Each cloud of rows lies close to a flat space through zero, with a little noise off it, and is much wider in some directions of that space than in others. After each cloud: how many dimensions does that space have?
In the rows, zero is written as 128.

[[105  60 126 122 139 129 113 105 140 116 170 121 141 116  92 135 149  93
  140 164 138]
 [136 127 146 108  80 143 118 155 114 115 133 100 131 155  89 132 102 136
  160  87 176]
 [129  93 119 115 136 140 127 126 146 118 117  78 114 179 123 138 153 129
  123 101 176]
 [174 157 137 119 118 114 107 137 127  94 110 150 169 122  86 129 146 142
  149 179 162]
 [175 106 158 163 139 123 126 108 127 157 179 117 144  40 114 130 145 100
  100 104 136]
 [104 164 151 148 128  87 157 121 124 137 106 137 139  97  96 146 109 131
  130 156 100]
 [ 93 137  93 106 122 142 119 125 117  90 109 107 133 163 119 142 104 145
  133  90 138]
 [215 114 138 132 100 167 142 155 129  63 152  93 167 156 129 150 152 113
  110 129 162]
 [120 132 151 150  83 115 144 117  67 169 172 147 152  95 130 131  63  98
  156 138 126]
 [ 75 118 137 116 131 142 177 103 124  94 131 118 107  61  87 126 128 125
  118 146  67]
 [ 89  72 108 112 131 134 117 124 158 116 125 151  92 189 105 184 157 114
  133 152  88]
 [112 183 156 129 112  96 140 137 118 142 129 138 147 129 168 115 102 150
  117 153  98]
 [126 197 162  95 151  74 135 128 142 128 107 111 152 119 122 101 147 161
  122 162 171]
 [128 126 144 179 117 118 147 102  79 136 131 149 153 102 124 127  91 106
  153 139 115]
 [232 139  95 160 155 140 118 112 133 119  98 108 135 139 149 163 175 129
   87  86 189]
 [161 105 132 188 111 130 106 140 160 153 108 106 110 150 142 143 144 144
  113  99 109]
 [ 93 159 147  91 141  99 117 121 101 153 144 168 117 134 123 115 111 118
  157 111 146]
 [116  74 146 134 106 136 120 123 146 117 167 122 111 127 106 128 158 118
  134 159  85]
 [119  91 160 163 129 131 119 120 140 140 106 143 142 126 135 138 128 138
  120 114  98]
 [122 127 151 121 153 111 119 132 136 146 136 147 123 168 140 148 132 111
  122  82 143]
 [146 139 175 160 129  86 109 158 137 113 149 117 158 163  75 102 124  99
  181 110 175]
 [132 111  72 107 156 162 133 102 117 104 145 147 119  90 139 133 143 107
  110 141 114]
 [ 87 126  86 119  95 129 119 141 125 126 164 122  95 156 112 151 103 112
  145 134  90]
 [147 105 101 123 112 163 138 139 125 154 112 153  85 109 133 125 128 125
  139 148 113]
 [ 80 149 148  95 124 116 151  85  83 111 105 139 106 156 126 125 134 156
  141 144 114]]

15

[[120 124 133 102 125 164 146 109 155 127 137 136 151 102 137 106 122 128
  128 178 142]
 [129 147 113 101 142 171 124 130 158 112 148 120 153  88 134 102 108 110
  107 191 137]
 [118 144 114  50 122 194 172  98 181 101 123 126 147  56 188 125 168  81
  177 217 107]
 [145 117 128 204 135  40  79 172  76 132 113 118  85 202 104 179 143 137
  108  20 100]
 [114 126 135  84 114 176 162  94 160 125 132 143 151  83 147  96 134 132
  146 193 148]
 [142 136 117 154 140  96 105 154 118 121 111 117 105 147 126 150 142 116
  124  86  93]
 [125 110 151 152 111 103 129 116 101 154 124 143 119 156 107 125 117 155
  129  92 145]
 [141 147 100 196 182  66  51 210 104 132 158 108 117 184  69 140  81 132
   51  56 128]
 [148 167  77 113 166 129 101 191 164  85 117  92  99 106 181 176 180  55
  141 130  57]
 [115 137 122  37 100 222 205  67 192 109 121 132 156  37 207 116 180  86
  204 234 114]
 [137 159 102 136 163 121  91 174 138 108 144 111 123 131 118 133 112 107
   93 124 116]
 [127 119 137 117 120 140 142 114 132 127 127 136 126 118 141 132 143 124
  146 135 130]
 [126 138 123 135 136 137 119 134 126 129 144 128 145 123 111 108  96 138
   99 135 140]
 [133 123 127 192 149  71  79 167  84 149 141 127 122 187  66 122  89 160
   74  56 144]
 [109  88 161 119  85 149 171  72 125 164 131 161 154 118 102  91  99 168
  142 154 180]
 [108  81 172 114  66 152 189  51 119 169 120 167 142 121 123  97 124 173
  168 151 176]
 [145 166  85 170 181  87  57 217 124  97 138  99 107 163 109 169 126  94
   87  73  90]
 [139 147 113 153 157 110  93 165 126 125 137 115 129 150 111 131 114 127
   87 107 121]
 [120 106 144 105  93 146 171  86 133 130 103 140 128 111 157 132 156 135
  175 144 126]
 [107  87 181 100  63 158 190  48 117 171 115 170 151 109 119  91 115 183
  160 161 182]
 [132 108 136 136 116 108 138 108 113 135 110 129 111 143 139 143 153 125
  152 100 115]
 [143 146 104 156 152  98  94 172 123 119 133 112 118 150 120 151 127 117
  101  95 105]
 [158 171  82 171 192  69  53 222 123  83 122  88  85 165 135 192 156  72
   94  65  52]
 [138 138 116 154 154  90  99 170 116 125 126 120 109 156 118 159 135 125
  116  88 111]
 [140 154 106 170 181  94  61 191 116 122 157 110 129 159  76 123  83 127
   58  92 131]]

3

[[116 125 117 142  91 107 120 100  91 116 136 141 127 105 107 118 117 145
  135 161 125]
 [124 204  98 145 114 132 152 147 154 105 151 151 115 164 115 137 144 103
  125 124 138]
 [102 125 101  93 166 130  97 120 144 150  99 105 130 141 155 140 129  89
  105 120 163]
 [125  94 106 115 120 137 139  89  96 115 117 103 171 127 121 154  84 130
  153 111 123]
 [108 101  81 124 114  88  95 120 127 144 117 114 129  84 146 128 130 111
  113 118 147]
 [105 144 111 126 154 168  99 110 156 108 140 108  88 137 163 118 139  86
  143 118 153]
 [176 111 104 129 125 152 120 147 115 134 127 120 126 116 155 166 144  67
  103 166 143]
 [131 126  77 141 119 162 137 112 142 167 145 146 113 194  54 127 175 107
  132 132 110]
 [109 132 105 123 140 159 146 121 140  98 137 133 151 129 160 137  97 131
  119 120 125]
 [115 110 105 131 127 158  77  96 128  93 133 165 121 157 119 141  78 133
  128 139 126]
 [121 116 112 119 166 157 102  89 125  92 122 115  92 159 149 147 100 127
  149 133 155]
 [114  90 103 117 109 169 127 124 143 104 126 104  80 118 128 112 155 117
  158 145 112]
 [148  84 116 108 139 146 116 117 116 122  81 118 138 113 180 124 101 128
  139  98 138]
 [128 119  73 132  88 120 166 128 124 137 155  95 173 118 106 137 150  76
  111 172 133]
 [121 141 147 132 118 131 112 138 144 124 118 137 117 104  99 128 134 134
  126 116 130]
 [132 163 143 111 131 148 144 138 128 162 121 162  92 145 124 107 116 117
  164 155 159]
 [101 117 114 110  92 106 138 140 141 123 150 102 119 131 110 120 126 140
  116 121 106]
 [155 123 136 125 163 165 113  86  77 127  68 137 139 106 145 136 150 125
   92 178 166]
 [143 130 121 120 113 112 135 126 123 124  99 104 130 118 136 112 147 140
   87 102 138]
 [149 142 152 116  89 133 123 144 123 156 112 126 119 102  90 134 130 128
  121  96 122]
 [127 101 135 123  97 114 145 107 119 130 175  83 146 138 130 105 104 146
  115 112 106]
 [133 166 127 134  97 133 101 147 146  65 130 119 120 144 126 141 133  88
  134 126 128]
 [156 129  99 154 135 116 160 128 156 139 159 138 118 113 130 130  83 148
  101 107 160]
 [112 139 154 145 135  92 119 112 150 104 132 103 100 156  92  86 149 129
  157 169 160]
 [117 155 163 158 109 113 104 151 175 105 153 162 162 112 135  94  85 121
  130 110 131]]

17

[[145 128 128 125 103 126 107  87 141 117 134 144 106 111 141 122 112 145
  154  93 113]
 [123 137 139 126 130 141 132 121 149 148 146 111 154 134 115 112 121 135
  135 124 139]
 [121 123 129 101 110 143 159 138 197 151 145  85  93 148 115 147 180 140
   92 132 159]
 [137 117 130 135 161  91 146 120  95 136 103 143 147 145 140 134 129 110
  139 142 128]
 [ 97 106 142 160 131 126 101  89 164 155 142 152 133 164 115  77 101 121
  160 131 150]
 [ 97 153 132 127 111 114 176 129 131 113 147 117 112 105 161 120 106 126
  129 113 109]
 [153 134 127 113 121 123 102 111  95 111 130 161 137  89 113 115 122 129
  153 129 132]
 [103 107 153 175 147 117  87 116 145 165 107 145 125 126 107 106  87 135
  128 128 155]
 [157 107 117 109 128 150 144 128 127 115 130 121 106 162 122 134 158 132
  120 131 113]
 [129 148 111 134 134 178 104 131 176 138 158 101 141 166 160 106 143 102
   92 111 134]
 [ 95 155 154 139 147 187  88 126 114 154 120 132 135 150 150  93 119  92
  126 154 126]
 [130  83 111 190 162 123  91 115  94 127 136 171 140 171 133  99 104  99
  131 116 100]
 [106 105 121 162 146 114 101 161  72 123 118 167 132 107 104 130 129  99
  111 159 133]
 [111 158 127 113 104 198 132 161 132 112 149  92  95 124 150 134 143 127
   92 125  94]
 [114 142 127 137 143 150 119 138  79 131 150 137 168 137 133 123 141  96
  137 139 100]
 [135 118 122 119  98  86 128  85 184 141 139 124 118 125 129 148 141 154
  154  94 146]
 [115  92 106 146 128 113 117 175  89  99  93 139 116 147 116 175 144 129
  121 159 105]
 [156 121 107 124 142 135 141 160  99 102 126 123 136 131 124 139 136 125
  101 132 113]
 [114 152 127 136 139 138 137 166  39 106 130 137 153  98 141 144 120 107
  124 140  77]
 [164 136 122 118 139 152 127 110 161 141 142 103 140 151 146 121 136 130
  109  98 129]
 [136 139 139 136 155 102 188 153 102 145 134  94 163 102 117 148 110 146
  107 113 117]
 [112 143 142 153 109 155  74 102 118 129 137 150 110  99 151 111  89 131
  147  97  96]
 [152 157 178  92 138 146 138  96 145 179 101  96 113 102 130 143 131 155
  127 117 144]
 [143 110 134 122 134  91 135 112 181 153  93 107 134 155 116 151 130 158
  138 125 163]
 [108 105 130 156 100 122  74 124 126 126 122 147 122 108  99 150 108 159
  156 115 113]]

12

[[106 111 133 157 160 152  97 102 138 134 139 123 156 139 117 116 114 115
  137 113 120]
 [134 132 123 130 146 128 115 116 131 137 102 158 112 143 118 140  88 163
  151 172 130]
 [184 136 145 107 108 155 147 143 160 122 151 117 129 141 124 122 149 134
  135 143 168]
 [ 80 152 132  80 163  99 147 149 126 152 105 140 120  96 150 158 106 132
  146  77 109]
 [134 129 129  97 133 119 126 127 117 102 136 145 123 144 145 127 172 136
  130 137 133]
 [134 116 173 163 108 146 100 148 147  74 112 144 120 116 139  69 131 131
  105 127 156]
 [ 47 156 124 145 130  88 141 144 131 107 140  97  96 108 113 160 143  96
  106 128 119]
 [130  76 156 117 122 113  85 161 156 123 116 104 113 138 129  82 157 103
   93  88 138]
 [126 133 142 131 138 122 147 120 126 126 128 135 107 172 114 125  88 113
  125 138 138]
 [178 133 137 111 132 164 159 129 135 111 131 157 151 122 123 140  96 167
  129 141 149]
 [165  83 108 104 153 142 115 106 148 140 109 136 141 139 107 148 122 185
  156 142 131]
 [118 159 158 171 122  85 147 104 177 131 129 111 101 125  93 166 118 114
  152 123 109]
 [139 131  91  91 143 174  88 132  83 110 157 120 145 168 148 148  90 162
   79 126 116]
 [169 125  98  96 110 170  98 128  86 101 104 139 117 138 148 119 138  93
  129 145 150]
 [135  98  92  91 127 164 151 140 106 160  86 124 144 101 139  75 160 122
  141 153 141]
 [ 92 123 121 130 131 134 147 141 117 114  84 111 100 108 107  76 115 158
  115 114 108]
 [164 150 137 167 103 161 128 149 101 124 118 169 112 127 157 169 134  89
  117 182 119]
 [156 103 139 147  93 150 132 135 160  90 153 190 136 153 144 151 136 109
  147 142 128]
 [139 111 100 136 115 116 120 127 150 119 176 128 119 160  85 146 124 121
   88 111 113]
 [124 139 127 151 132 154 148 125 127  92 107 143 120 137 160 116 106 161
  116 118 111]
 [120 124 155 135 147 116 117 120 136 126 125 139 135 133 131 141 120 126
  131 121 121]
 [128  85 145 127 125 161 100 136 152  95 146 111 117 143  81 100 154 161
  151 116 143]
 [107 127 108 142 149 130 129 136 103 109 103 107 104  96 128 133 159 154
  124 128 147]
 [100 127 128 147 146  80 104 115 156 135 163 106 106 148  92 121 119 132
  123  81 136]
 [117 104  79 127 112 163 119 134  80 134 120  61 135 111 118  64 136 130
  112 123 162]]

19

[[150 112  78 175 105  91  86 183  76 163 105 144  80 106  89 108  96 124
  148 183 121]
 [113 169 166 163 167  99  61 104 204  55 111  77  65 161 146 117  86 143
   90 147 160]
 [101 125 158 106 125 105  92 140 121 164 106 120 120 102 134 130 140 163
  108 132 166]
 [108  75 102  90 172 162 194  67 161 104 148 158 174 155 128  98  98 154
  137 175 119]
 [107 128 140  70 167 135 130 134 182  85 105 129 109 141 129 144 134 164
  142 119  92]
 [124 108 177 177 109  87 122 103 137 158 127  85 125 124 139 145 114 137
  168 150 119]
 [106 107 150 162 149  73 112 160 100 137 129 119 158 133 186 112 116 117
  126 123 110]
 [152 146 161 205  82 130 104 131 153 112 135  97  91 127 105 155 124 114
  160 144 133]
 [170 130  78 162 113 159 112 199 174  59 121 122  36 136  68 164 128 153
  172 190 124]
 [187 158 114 132  92  83 134 140  76 155 109  70  91  87  72 147 107 112
  120 185 130]
 [110 148 136  85  93 155 174 133 147  92 112 134 154  95  87 152 147 156
  140 124 176]
 [ 84 155 206 197  54 149  93  98 182 131 125 135 136 119 132 150 152 143
  187  74 179]
 [123 143 225 176 115  85  36  87 202 160 120 110  86 158 190 116 121 142
  140 142 127]
 [112 117  85  50 131 162 169 174 180  61  94 194  99 123  69 143 139 183
  158 139 113]
 [168 150  74 201  84 159 124 157 170  70 163 198 110 170 152  97 129  99
  132 140 175]
 [153 151 165 216  98 145  51 185  84 131 149 114 104 126 113 128 137  71
   78 123 138]
 [110 123 162 127 161  72  49 115  77 226 113 148 153 137 202  78 120  96
  116  99  61]
 [111  98  93 132 154 142 115 136 115 145 133 134 145 129 143 110 119 145
  153 160 134]
 [132 150 197  72 144 122 145 115 143 115 116  92 158 121 135 153 139 123
  115 125  77]
 [212 163  89 156  64 118  70 221  89 185 132 117  70 100 129 152 168 118
  145 183 152]
 [188 172  71 134 168 156  67 105 135 135 149  97  93 163 168 102 110  89
  138 170  96]
 [136 182 113  24 186 126 164  57 198  44  87  80 104 136  88 131  77 159
  113 172 112]
 [126 126 104 170 121 139 117 121 115 150 136 102 126 123 139 144 130 122
  191 112 115]
 [160 154 157 139  89  93 128 116 106 176 133 152  92 141 137 143 162  76
  101  22  79]
 [124 131 128 140 180 109 136  82 126 108 148  92 115 162 154 121 112 102
   79  78 116]]

13

[[128 117 119 137 128 144 126  95 107 125 127 139 114 126 107 148 130 125
  131 141 121]
 [145 122 148 132 144 147 121 114 169 106 142 127 119 166 107 164 119 121
  101 126 117]
 [103 152 138 116 132 131 130 133 123 118 147 130 146 176 131 154 107 154
  135 103 157]
 [127 121 142 129 146  89 128 126 131 142  94 116 116  99 120 110 135 129
  146 140 144]
 [107 105 135 138 113 107 102 151 154 109 150  96  84  88 184  90 140 133
  121 156 138]
 [127 118 156 131 122 130 114 135 134 119 127 113 123 114 107 129 125 146
  107 121 128]
 [123 133 153 134 130 102 110 115 161 100 140 145 127 144 172 122 101 145
  115 120 155]
 [127 140 117 133 104 154 139 129 106 101 134 128 144 158  92 154 115 132
  119 123 144]
 [132 107 107 140  79 132 115 161 108 126 114 101 110 126 105 113 139 168
  133 106 122]
 [100 129 126 133 122 167 143 145 100 124 134 111  89 190  46 204 119 154
  109  98 141]
 [144 135 137 113 119 138 146 178 176 140 166 102 142 147 201  94 155 157
  131 123 162]
 [133 118 106 122 127 146 122 116 127 138 143 130 140 139 131 127 140 130
  134 134  99]
 [128 115 127 116 129 138 130 125 170 117 157 146 153 169 156 127 138 120
  113 158 131]
 [120 147 121 126 132 146 122 135 133 116 133 140 122 113 150 112 131  95
  119 118 148]
 [138 127 111 134  87 161  93 142 147 131 136 123 121 143 165  72 124 143
  104 107 114]
 [129 128 140 134 106 148 130 164 122 106 118  94  98 114  88 139 133 132
  113 100 165]
 [114  85 153 110 116 132 148 129 155 142 141 109 120 159 103 152 117 133
   81 159 141]
 [116 155 156 118 133 153 123 160 132 121 124 117 127 158  87 152 108 107
  104  98 122]
 [112 127  76 135 134 126  81  93 121 111 131 150 111 109 153 112 130 149
  143  76 137]
 [149 125 145 138  92 149 127 157 126 111 136 138 145 120 127 119 135 123
  107 140 100]
 [115 145 126 154 113 150 123 170 154 104 148 136  89 172 159 123 135 158
  105 108 168]
 [119 136  96 149 154 120 131  94 109 111 137 159 121 133 106 173 125 155
  128 101 123]
 [128 124 144 127 141  93 129 129 119 143 110 136 123  98 150 115 140 113
  165 153 119]
 [ 89 134 115 148 149 102 105 103 109  91 110 135 110  62 129 100 148 100
  153 176 169]
 [123 118 162 106 114  94 157 153  99 181  95  87 169 126  86 110 117 151
  141 162 113]]

16

[[136 170 142 128 131 141 136 129 137 122 118 114 111 100 129 158 159 119
  141 133 114]
 [133 141 117 105 129 143 120 157 141 144 131 104 108 124 131 133  99 127
  149 130 112]
 [100 140 143 137  98 124 144 132 134 113 112 140 121 120 114 154 167 113
  127 119 127]
 [120 103 116 136 121 121 125 143 132 121 133 146 140 144 129 111 122 136
  115 127 134]
 [118 140 128 119 113 139 137 145 135 135 118 126 110 122 117 153 143 122
  146 126 119]
 [130 165 143 131 129 131 125 126 140 114 124 111 122 103 136 141 137 116
  130 128 116]
 [119 118 125 129 119 126 128 136 129 126 129 135 130 135 125 124 125 129
  125 126 131]
 [137 123 117 108 135 138 126 133 122 153 130 116 117 135 125 130 107 132
  148 131 125]
 [115 149 140 129 114 129 131 135 139 118 122 123 120 115 125 143 140 115
  130 124 121]
 [130 119 118 119 133 130 118 140 131 135 137 122 128 136 133 114  99 132
  130 128 125]
 [109  94 121 130 114 111 121 135 127 124 137 142 144 151 128 101  99 130
  112 119 139]
 [129 123 135 140 130 120 133 109 120 119 126 138 138 129 127 126 146 129
  117 127 137]
 [118 136 147 136 119 118 138  99 117 120 120 131 132 121 120 139 150 117
  124 121 135]
 [139 108 113 124 142 123 109 136 129 133 145 125 140 142 140  97  85 137
  119 131 131]
 [120 168 165 130 116 139 166  83 110 134  95 124 102  99 100 193 212 108
  154 126 127]
 [130 148 142 123 128 136 142 109 119 136 115 119 115 115 118 156 157 121
  144 128 126]
 [112 125 133 136 115 119 129 131 133 113 125 138 134 129 127 126 133 123
  116 123 130]
 [119 161 153 121 117 136 149 107 122 134 108 115 107 106 112 173 170 111
  151 124 121]
 [149 148 144 133 150 127 132  86 111 129 125 116 131 112 133 134 147 127
  130 134 133]
 [ 97 126 142 147 100 112 132 127 134 101 123 145 139 128 125 127 146 115
  105 117 134]
 [136 121 136 153 137 118 136  96 115 111 124 148 145 129 127 124 166 134
  106 133 143]
 [126 117 117 131 126 130 126 148 135 125 131 139 130 136 128 122 125 135
  124 130 126]
 [131 127 114 110 132 137 116 154 137 143 136 114 119 132 134 121  91 130
  141 130 117]
 [109 114 138 142 110 113 138 110 120 115 123 148 140 136 119 128 150 123
  111 120 142]
 [150 122 114 117 152 135 116 131 124 144 139 114 127 133 138 113  97 139
  136 135 127]]

5
